The rows of a group lie close to one hidden flat surface of 13 dimensions, which may be shifted away from zero. Surfaces can cross.
In the rows, 100 means zero.
Some rows, each with its group after it:
99 75 99 122 87 96 108 87 102 81 79 100 105 111 76 100 100 116 127 102
z814
84 106 101 104 98 99 116 84 86 96 112 84 95 100 92 102 106 97 119 114
z641
89 112 72 67 114 103 85 103 116 69 64 88 130 66 126 90 105 88 101 114
z641
75 112 78 64 133 117 95 96 57 114 96 78 108 102 100 110 116 123 120 99
z809
100 118 74 76 99 117 103 116 82 91 109 75 104 78 96 101 129 86 105 120
z809
60 122 94 99 87 112 118 83 99 104 113 56 106 102 113 84 97 112 90 124
z492
94 116 79 92 116 81 117 108 118 115 89 106 84 136 116 142 75 96 111 105
z492
109 99 90 76 134 112 88 98 92 105 85 70 89 121 78 118 118 111 111 93
z492
106 97 61 133 130 80 151 103 83 107 104 83 100 111 71 92 115 90 114 91
z809
99 106 100 106 102 86 115 100 98 97 102 85 98 105 93 90 111 100 107 111
z641
108 78 122 100 90 96 84 99 94 88 122 93 91 115 89 110 91 109 110 137
z814
68 107 117 109 102 90 127 79 102 109 113 116 118 104 119 106 95 108 110 104
z641
97 89 93 70 123 94 106 108 103 104 130 75 121 98 136 123 94 89 86 145
z641
106 90 104 77 113 102 80 106 96 101 106 93 100 94 118 115 76 93 91 116
z641
73 142 82 102 103 102 117 96 113 88 101 88 75 111 114 103 107 99 93 106
z641
102 67 68 121 85 98 103 79 123 107 91 78 115 134 75 78 80 118 99 111
z641
121 88 97 98 123 105 78 117 91 99 88 86 90 103 91 90 82 113 73 87
z809
117 101 73 99 94 105 103 117 83 89 114 110 86 98 77 115 115 85 119 113
z492
99 96 100 108 97 86 106 99 105 107 92 96 118 95 110 78 99 101 94 98
z492
101 96 69 124 46 110 147 110 112 103 107 119 100 116 79 101 114 105 98 88
z814
65 92 103 101 86 129 103 60 121 123 115 116 114 111 116 117 80 110 91 86
z641
120 52 86 119 118 79 123 100 117 109 115 138 119 129 103 122 107 111 96 96
z492
83 73 100 86 80 136 110 104 104 73 81 141 154 67 117 104 103 134 82 78
z814
116 123 130 87 133 75 106 144 106 77 96 105 101 92 121 113 136 106 87 113
z814
76 136 75 95 131 86 135 135 59 71 120 122 79 94 122 131 74 101 104 123
z641
127 94 76 93 114 96 124 123 79 108 83 91 78 99 97 111 115 88 90 65
z809
122 133 141 90 132 91 72 117 77 131 109 73 58 112 87 79 113 105 76 76
z814
90 139 96 83 104 83 85 113 75 117 96 74 112 73 103 74 67 75 119 125
z641
106 116 121 95 67 104 94 113 105 99 98 109 86 89 106 101 105 88 97 96
z809
116 95 94 82 106 113 73 86 140 103 96 106 108 94 108 123 133 70 110 100
z809
113 119 116 97 117 61 86 101 121 138 100 106 87 115 116 112 76 63 114 103
z641
87 111 85 103 91 96 109 113 118 93 100 100 118 111 105 98 91 113 92 124
z814
107 113 120 129 86 70 106 117 80 107 100 102 99 86 92 50 96 100 92 96
z492
106 100 85 103 107 101 67 93 98 96 79 129 92 103 76 116 74 90 140 95
z814
92 107 103 103 94 92 91 98 109 100 97 108 107 100 104 97 88 99 109 112
z492
75 81 73 114 103 143 108 78 91 101 104 102 115 100 86 102 84 125 83 73
z809
127 89 75 100 94 110 109 132 68 128 117 125 113 108 62 69 98 120 72 62
z814
99 93 80 87 109 122 118 90 116 84 137 113 99 109 105 143 148 94 103 112
z641
88 115 92 100 105 86 110 116 93 99 95 84 112 94 110 84 84 103 93 118
z809
107 100 103 89 89 110 95 109 96 106 102 83 73 114 104 111 97 108 80 100
z809
85 147 118 110 91 65 110 87 139 123 87 115 116 99 110 74 118 76 120 92
z641
109 55 93 94 142 96 120 99 97 99 106 118 101 127 118 150 96 123 92 92
z492
91 96 86 95 109 125 98 94 100 111 96 121 113 103 94 106 101 118 89 69
z492
102 85 66 88 106 111 99 99 89 103 94 106 117 102 88 111 110 105 120 100
z809
90 89 83 114 115 135 116 68 93 101 126 67 101 106 70 103 141 105 104 94
z809
91 104 90 109 60 111 131 99 148 87 125 104 133 78 120 102 123 73 82 126
z809
89 123 87 103 100 118 94 111 95 108 104 91 105 96 91 78 87 112 75 91
z809
101 115 144 90 99 86 88 119 96 95 95 94 93 103 106 92 95 118 91 109
z492
96 112 98 94 114 101 94 102 100 99 105 73 78 116 103 115 93 104 96 117
z814
104 76 120 90 86 84 109 102 96 106 102 136 123 87 121 108 83 94 108 97
z814
110 103 77 108 102 96 96 115 105 90 103 106 83 119 90 101 84 105 91 108
z641
92 104 93 81 121 98 106 100 93 98 78 70 102 90 118 103 100 97 100 100
z814
77 86 65 92 105 94 145 85 112 118 117 60 124 117 126 105 104 98 94 127
z814
119 134 91 111 62 80 99 131 96 101 107 119 74 80 98 88 98 57 109 109
z492
102 95 101 94 100 102 109 87 99 102 94 73 97 100 95 99 129 97 108 96
z492
109 104 79 75 73 124 116 124 134 116 110 110 98 118 120 126 116 102 56 85
z492
110 106 102 122 69 97 133 120 79 101 70 96 91 78 86 63 93 97 84 53
z809
96 91 110 113 115 77 120 111 99 107 112 99 131 111 102 73 105 129 83 111
z492
110 84 106 90 135 73 87 114 101 107 101 105 102 130 115 121 86 120 101 123
z809
86 118 83 96 95 103 108 117 89 125 118 122 110 106 107 92 63 108 78 93
z814
102 121 71 108 94 94 105 114 107 107 69 95 86 110 92 95 84 93 100 82
z814
108 90 82 91 105 91 103 107 99 121 128 123 136 105 91 93 103 98 106 112
z814
83 104 127 102 95 77 121 82 140 92 81 116 106 101 141 108 107 97 100 94
z641
115 123 105 80 77 93 89 125 109 91 94 62 72 127 79 104 104 101 111 138
z492

New rows, each followed by its group:
109 85 92 123 79 109 81 99 118 75 114 96 97 101 85 105 74 90 99 138
z809
114 92 133 111 102 89 87 103 103 87 88 98 91 113 83 97 110 120 106 103
z814
105 85 132 109 118 88 109 74 114 109 98 86 74 129 107 114 114 108 94 83
z641
146 82 78 84 86 90 116 154 75 83 71 124 103 84 79 97 110 95 105 77
z492
97 88 94 98 86 106 108 100 87 96 92 107 95 98 102 111 78 100 105 93
z814
83 133 112 123 77 87 132 109 133 85 97 121 96 113 104 118 131 103 113 110
z814
117 91 79 69 88 108 83 129 115 99 94 117 106 100 122 122 95 93 87 110
z809
86 132 100 97 76 128 100 113 96 103 104 108 84 80 111 101 82 94 71 80
z809
73 119 130 108 88 91 103 90 104 77 75 82 104 90 108 92 97 113 120 120
z814
90 95 96 105 100 68 102 89 108 107 103 105 118 110 103 104 76 87 137 137
z814
102 101 91 60 80 118 98 123 79 105 83 68 71 102 129 113 87 110 70 95
z809
99 106 76 119 101 96 104 110 116 109 98 114 110 108 96 92 73 98 83 92
z809
101 108 111 120 61 125 79 104 98 92 115 132 90 101 70 98 86 108 102 97
z809
113 71 94 99 75 85 123 128 101 56 73 95 127 83 100 94 107 109 110 131
z814
109 130 122 91 88 103 97 121 136 101 128 124 105 83 125 112 130 73 73 105
z809
107 106 101 122 80 81 134 94 92 148 136 117 91 120 79 112 100 71 125 93
z641
103 137 83 101 81 109 93 130 103 112 100 117 91 93 97 87 82 93 78 87
z809
68 73 85 72 116 120 122 62 80 125 118 87 125 93 133 118 78 102 96 92
z814
98 89 122 89 101 95 106 109 100 86 101 85 99 97 129 100 86 116 68 108
z641
96 130 104 102 138 80 79 96 113 69 83 112 80 108 99 107 118 98 125 108
z641
92 94 85 100 121 73 137 103 92 103 108 50 115 98 125 86 117 97 89 130
z492
109 118 113 108 100 112 94 118 94 108 121 114 104 97 79 81 120 114 77 83
z809
78 92 98 99 96 92 119 90 110 102 83 99 140 107 101 88 96 122 112 106
z492
94 106 100 102 125 81 97 107 78 87 84 55 67 115 103 108 64 109 105 125
z814
88 141 105 83 96 107 104 108 93 95 82 83 101 53 120 88 114 69 98 87
z809
115 105 93 80 99 90 74 103 118 129 116 131 108 105 108 112 86 69 112 108
z814
110 118 105 121 115 68 116 114 105 87 109 105 76 95 109 122 90 65 116 122
z809
97 84 88 111 107 111 93 101 106 72 109 72 90 132 83 118 98 131 99 142
z814
103 112 84 94 112 108 116 116 85 121 126 93 69 120 105 120 93 102 74 89
z814
85 145 123 67 84 108 111 118 77 82 104 77 82 78 111 114 124 90 113 118
z492
87 105 89 113 91 111 114 103 109 94 115 134 119 88 102 108 95 97 97 100
z809
99 92 77 123 70 117 132 91 136 101 95 74 88 138 83 106 129 117 84 93
z814
85 113 85 94 117 91 125 81 115 113 110 90 111 105 113 112 127 80 115 106
z641
102 106 100 97 108 109 110 112 98 113 127 94 90 128 93 106 111 125 73 98
z492
121 111 141 103 116 75 121 120 102 109 105 92 95 97 108 87 140 98 79 82
z809
104 110 93 85 107 122 95 112 73 119 114 90 86 94 95 100 89 99 75 80
z641
90 111 101 110 102 77 103 88 119 119 83 87 104 114 104 80 81 96 106 98
z641
95 88 120 102 84 102 110 79 95 100 103 78 82 107 98 108 109 100 110 102
z814
91 112 84 94 112 106 105 93 105 111 89 100 112 97 101 87 102 100 97 80
z641
77 112 123 102 108 90 107 84 104 108 96 111 106 107 113 108 96 110 111 95
z492
106 97 91 77 58 129 99 96 99 105 110 55 75 89 109 110 100 70 85 109
z641
87 98 100 91 118 99 100 75 103 106 65 88 112 95 103 103 105 99 127 83
z492
118 91 100 106 86 84 105 93 99 92 85 99 93 97 78 95 115 78 136 101
z641
97 96 122 106 71 96 138 102 105 107 106 99 81 118 107 115 113 108 89 90
z492
118 93 80 73 96 91 121 136 104 79 98 108 121 74 127 108 114 82 85 115
z641
111 130 63 81 70 113 89 128 69 109 96 88 107 60 73 69 91 62 117 103
z641
88 89 100 119 73 81 127 96 145 97 91 129 126 119 118 112 91 109 107 114
z814
92 109 91 126 83 98 90 72 114 94 58 88 93 79 85 83 75 66 135 87
z809
104 105 118 106 128 82 93 99 126 126 96 92 79 141 114 110 88 115 75 89
z814
100 53 94 114 107 71 135 85 125 112 90 97 135 124 117 97 89 114 95 103
z641
103 127 132 79 60 106 54 117 145 127 95 117 129 103 107 59 113 118 66 97
z809
81 101 107 104 111 105 137 108 108 81 102 84 108 111 119 116 127 133 77 106
z814
95 109 86 99 117 81 109 95 100 86 85 102 95 96 105 111 101 81 131 107
z641
101 118 67 91 84 105 121 117 68 103 97 104 61 91 103 125 74 71 111 88
z814
104 125 77 85 107 119 102 127 81 105 94 102 88 90 100 86 95 105 63 65
z641
106 119 90 103 110 91 92 105 121 119 105 123 99 116 97 100 99 94 96 89
z641
113 101 79 114 124 86 128 128 94 90 92 88 78 127 89 118 110 115 94 101
z814
